Each new row is followed by its nearest point in the smallest flat space through zero that holds the last named rows.
(in the rows, 128 means zero)

K827, 3 rows:
[[143 117 112 163 144 162 113 142  70 148 109  99  94]
 [ 73 130 120 136 145 142 100 152  45 166  84  81 148]
 [121 113 123 137 134 117 113 142  58 143 109  88 116]]
New rows:
[128 132 155 120 120 132 193 126 134 124  63 135 111] : [127 130 128 127 128 130 129 127 134 127 129 131 130]
[ 71 126 106 162 126 150  89 133 193 145 124 193  97] : [117 151 123 137 137 178 130 125 175 135 126 157 142]
[112 105 126 115 111 141 128 147 127 122 120 101 118] : [123 126 127 128 129 125 125 131 114 132 123 120 128]
[126 123 129 147 142 129 112 183 127  93 171  63 136] : [132 120 127 131 128 119 125 131 106 130 125 115 120]
[ 90 168 116 137 105 144  91 125 124 117 138 131  94] : [120 134 124 134 134 146 124 131 127 136 121 129 132]
[119 139 125 184 122 126 143 104 121 117  86 172 116] : [134 132 123 139 133 150 127 128 134 132 126 133 122]

K479:
[[146 127 144 182 158 134 151 149 127 105 145 118 109]
 [161 105  96 104  86 145 118 135  53  73 149 167 107]
 [121 171 130 136 139 101 164 103 146 143 145 189 120]]
New rows:
[145 158 111 139 147 154 108 116 134 101  86 113 107] : [131 121 131 136 132 133 126 135 126 123 128 116 127]
[149 114 148  87 188 111  70  89 149 149 105 136 121] : [112 131 129 110 125 123 118 119 147 152 114 118 143]
[154 123 101 129 123 101 122 153 124 113  92  97 137] : [131 112 128 126 125 138 115 138 121 122 122 105 131]
[109 143 126 126 149 150 196 114 128 131  94 150 142] : [123 147 132 135 137 116 144 118 142 138 133 148 126]
[126 148 147 162 125 120 165 170 122 144 126 153 147] : [131 142 137 153 145 121 149 128 138 127 139 141 119]

K692 (3 x 13):
[[177 116 180 127 122 172 118 136 120 140 115 159 137]
 [139 129  97 132 146  88 126 125 112 142  90 131 125]
 [102 150 142 169 105 118 127  55 147 192 137 101 201]]
New rows:
[172 139  90 114 165 156 126 135  88 160  91 163 126] : [172 119 127 126 145 116 120 139 105 141  81 153 121]
[ 99 143 138 128 135 112 168 130  91 172 151 118 121] : [114 134 119 134 126 117 130 116 132 135 132 118 137]
[137 136 114 141 123 124 165 155 113 118  95  88 114] : [128 127 110 123 137 112 129 137 122 121 117 128 115]
[126 103 161 137 124 152 113 113  87  91 106  90 146] : [136 126 144 128 123 143 126 128 129 130 131 134 132]
[108 160 123 106 121 110 146 160  94 138 165 117  83] : [109 127 109 117 132 121 133 144 131 102 142 120 105]
[159 103 146 149  86 112 163 109  88  92 147 164  95] : [143 121 138 120 130 142 126 144 124 117 126 139 116]

K615 (3 x 13):
[[114 118 169 188 201 134 148 149 146 154 139 116 128]
 [156 164 127 135 149  91 119 116 123  99 132 131 100]
 [164 140 145 127 113 130 112 143 100 102 111 125 138]]
New rows:
[168 128 136 148 165 104 154 169 150 156 149 172 128] : [129 134 146 157 167 120 135 134 135 132 134 124 120]
[123 139 137 154 136 109 160  92 160 146 162 101 108] : [109 133 121 142 162 110 140 114 151 140 145 130 107]
[158 106 106  90 148 133 149 150  84  89 112 123 114] : [150 138 131 120 113 125 117 132 111 109 118 128 131]
[169  87 165 167  90 139 168 117 162 127  83 125 137] : [133 115 148 138 125 149 127 148 118 133 118 122 148]

K98:
[[154 140 114 118 115 125 132 125  90 124  75 144  98]
 [128  88 150 136 143 135 131 170 145 131 145 111 122]
 [147 155 169 107 155 129 129  94 140 137 104 126 192]]
New rows:
[ 88 113  90 162 112 104 124 120 148 168 109 161 119] : [113 134 102 136 112 125 125 122 124 123 144 134 111]
[140 106 110  83 171 114  89 119 101 121 133 102  83] : [135 119 123 129 124 129 130 142 117 126 116 130 108]
[167  99 172 109  91 155  97 161  90  86 108 119 125] : [155 106 146 122 137 132 135 158 113 129  92 125 110]
[160 157 111 115 109 111  92 172 129 148 165 112 128] : [120 122 122 133 124 128 127 134 131 127 140 126 120]
[124 164 153  92  85 101 133 158 132 108 132 125 123] : [130 132 125 127 125 127 128 125 124 127 123 131 125]
[149 117  85 149  95 109  94 112 161 129 137 155 162] : [112 144 112 131 119 125 124 108 132 126 146 132 134]

K485, 3 rows:
[[156  47 135 152 118 117 139 116 110 159 165  89  96]
 [154 149 115 110 132 153 119  62 168 148 104 149 137]
 [ 92 159 134 149 176 166  99 114 156 113 110 147 161]]
New rows:
[165 100 121  93  90 146 105 107 102 114 167 123 111] : [156 106 123 117 105 115 141 115 123 145 136 118 110]
[102  90 125 144  95 149  87 118  93 122 126 119 131] : [123 106 134 145 137 130 125 133 122 130 140 116 125]
[167 107  99 170 133 153 137 108 165 130 138 128 103] : [145 101 128 138 135 141 124  91 141 149 134 120 122]
[141 164 137 130  99 149 119  99 113 159  94  89 146] : [141 138 121 116 123 133 128 105 141 136 118 136 129]

K174:
[[117 120 108  94 140 173 114 118 117 126  54 112 133]
 [153  93 157 132 119 124 132 108 107 125 148 126 143]
 [144 112 124  87 197 118 100 127  85 138  84  90 165]]
New rows:
[121 170  96 134  85 166  94 166 159  97 120 126 118] : [ 99 158 102 133 107 151 133 139 159 125 109 142 102]
[ 93 136 158 145  85 111 107  85 106 105 169  94 157] : [143 109 149 140 112 121 136 117 122 125 156 134 132]
[122 161 139 150  94 109 161 106 143 101 172 136 106] : [124 138 136 157  94 117 145 132 151 124 172 150 110]

K785 (3 x 13):
[[107 105 132 142 102 128 124 117  94 107 128 131  75]
 [104  94 143 158 154 158 126 132 158 145 128 133 148]
 [186 161 119 125 129 156  95 148  87 101 124 120 129]]
New rows:
[145  97 161 168 106 161  91  90 128 153 128 118 143] : [122 104 138 156 141 162 114 135 127 126 127 130 128]
[137 151 113  90 106 131 133 143 133 161 156 143 131] : [140 149 120 108 125 109 136 127 133 132 129 125 140]
[143  88  85 162 120 135 120 154  92 168  89 114 123] : [130 117 133 144 130 149 115 132 116 119 127 128 119]
[168 105  92 166 108 138 164 110 126 146 142 129 112] : [124 122 129 132 124 131 126 127 122 124 128 129 119]

K484, 3 rows:
[[122 139 165 140  89 148 120 136 126 122 134 155 137]
 [142 109 175 107 143 157 131 167  99  76 164 135 176]
 [127  88 135 110 123 129  93  87 122  76 186 138 120]]
New rows:
[171 107  94  91 124 128  96 106 111 125 115 154  85] : [125 113 108 123 132 115 114  97 134 122 141 123 109]
[108 138 106 113 108 133 151 160 108 118 119 149  87] : [126 136 129 134 122 129 131 132 131 137 119 130 127]
[164 149 110 120 118 139 119 129 135 155 169 158 170] : [128 129 140 129 121 135 127 134 125 123 132 134 134]

K722 (3 x 13):
[[139  93 140 148 132 134 126 163 187 126 137 141 146]
 [129 107 163 107 189  94 171 105 160 108 126 150 105]
 [141  64  93 181 135  72 122 127 108 153 155  36 108]]
New rows:
[104 153 132 130 105 159 133  90 131 141 176  76 105] : [126 136 114 131 118 124 121 119 100 135 129 108 123]
[139 114 130 111 180  90 124 136 111 106  88 142 133] : [127 123 141 117 155 110 148 112 132 120 126 133 114]
[139  95 147 134  80 150 143 150  86 144 194 101 168] : [132 119 107 152 101 135 106 146 121 142 136 103 139]

K25:
[[ 81 160 176 149 147 122 158 111 138 113 142 155 168]
 [112 111  82 132 127 101 180 108 105 128  89 141 112]
 [147 139 143 163 162 134 140 128 127 146 117 141 146]]
New rows:
[133 129  75 136 125 172 140 107 117 133 136 125 144] : [137 121 113 131 130 125 135 127 122 134 116 128 120]
[140 114 141 100 113 126 123 176 103 135 126  83 121] : [144 118 118 111 113 135 103 139 130 129 134 112 113]
[ 82 155 134 124 146 161 126 162 132 130 121 123  93] : [119 132 137 124 124 129 124 128 132 122 136 128 132]
[128 146 120 121 100 129 156 130 104  99 146  95 129] : [111 125 122 113 113 122 130 124 128 117 132 126 122]
[156  99 136 115 110 131 133 114 111 118 104  63 154] : [141 118 114 120 121 130 118 133 125 132 125 119 116]
[111 134 134 101  85 146 130 136 131 138 112 111 139] : [116 125 126 110 111 126 120 128 131 117 138 122 122]

K561, 3 rows:
[[102 125 124 148 167  80 112  70 166 105 115  81 143]
 [135 127 155 163 105 149 124  50 135 172  95  82 113]
 [ 79 120 122 131 166 149 126  89 121 140  82  96 114]]
New rows:
[113 166 162 128  97  98 160 142 130 142 112  86 107] : [136 129 136 137 117 130 127 112 131 138 125 120 126]
[174 121 129 167 141 138 133 145 152 152 143 115  78] : [148 130 139 136 105 133 129 121 129 141 133 128 126]
[ 90 145 127 192 141 190 164 112 158 100 135 135 143] : [114 126 127 130 138 135 127 114 126 133 113 117 123]
[130 179 159 125  94 129 132 169  72 133 113 164 116] : [144 130 131 116 104 158 138 164 105 142 136 157 119]
[128 117 182 132 115 134 135 167 124 121 128 171 149] : [144 130 128 119 112 135 133 158 119 128 143 151 128]

K630, 3 rows:
[[116 112 209 114 199  89  56 168 134 157  79 125 189]
 [ 53 107 151 143 165 132 106 108  98 115  88 157 102]
 [ 85  95 157 127 137 143 117  57  77 119 184 130 116]]
New rows:
[169  99 138 148 100 112 154 160 154 144 104 170 158] : [154 142 120 125 124 119 130 160 151 135 110 123 140]
[105 131 132  87 112  90 157 129 132 137 161 145  96] : [127 127 121 129 119 134 136 115 122 124 143 127 120]
[ 99 116 146 111 148 155 125 148  84 161 101  99 163] : [114 118 155 125 152 119 105 130 122 134 117 130 142]
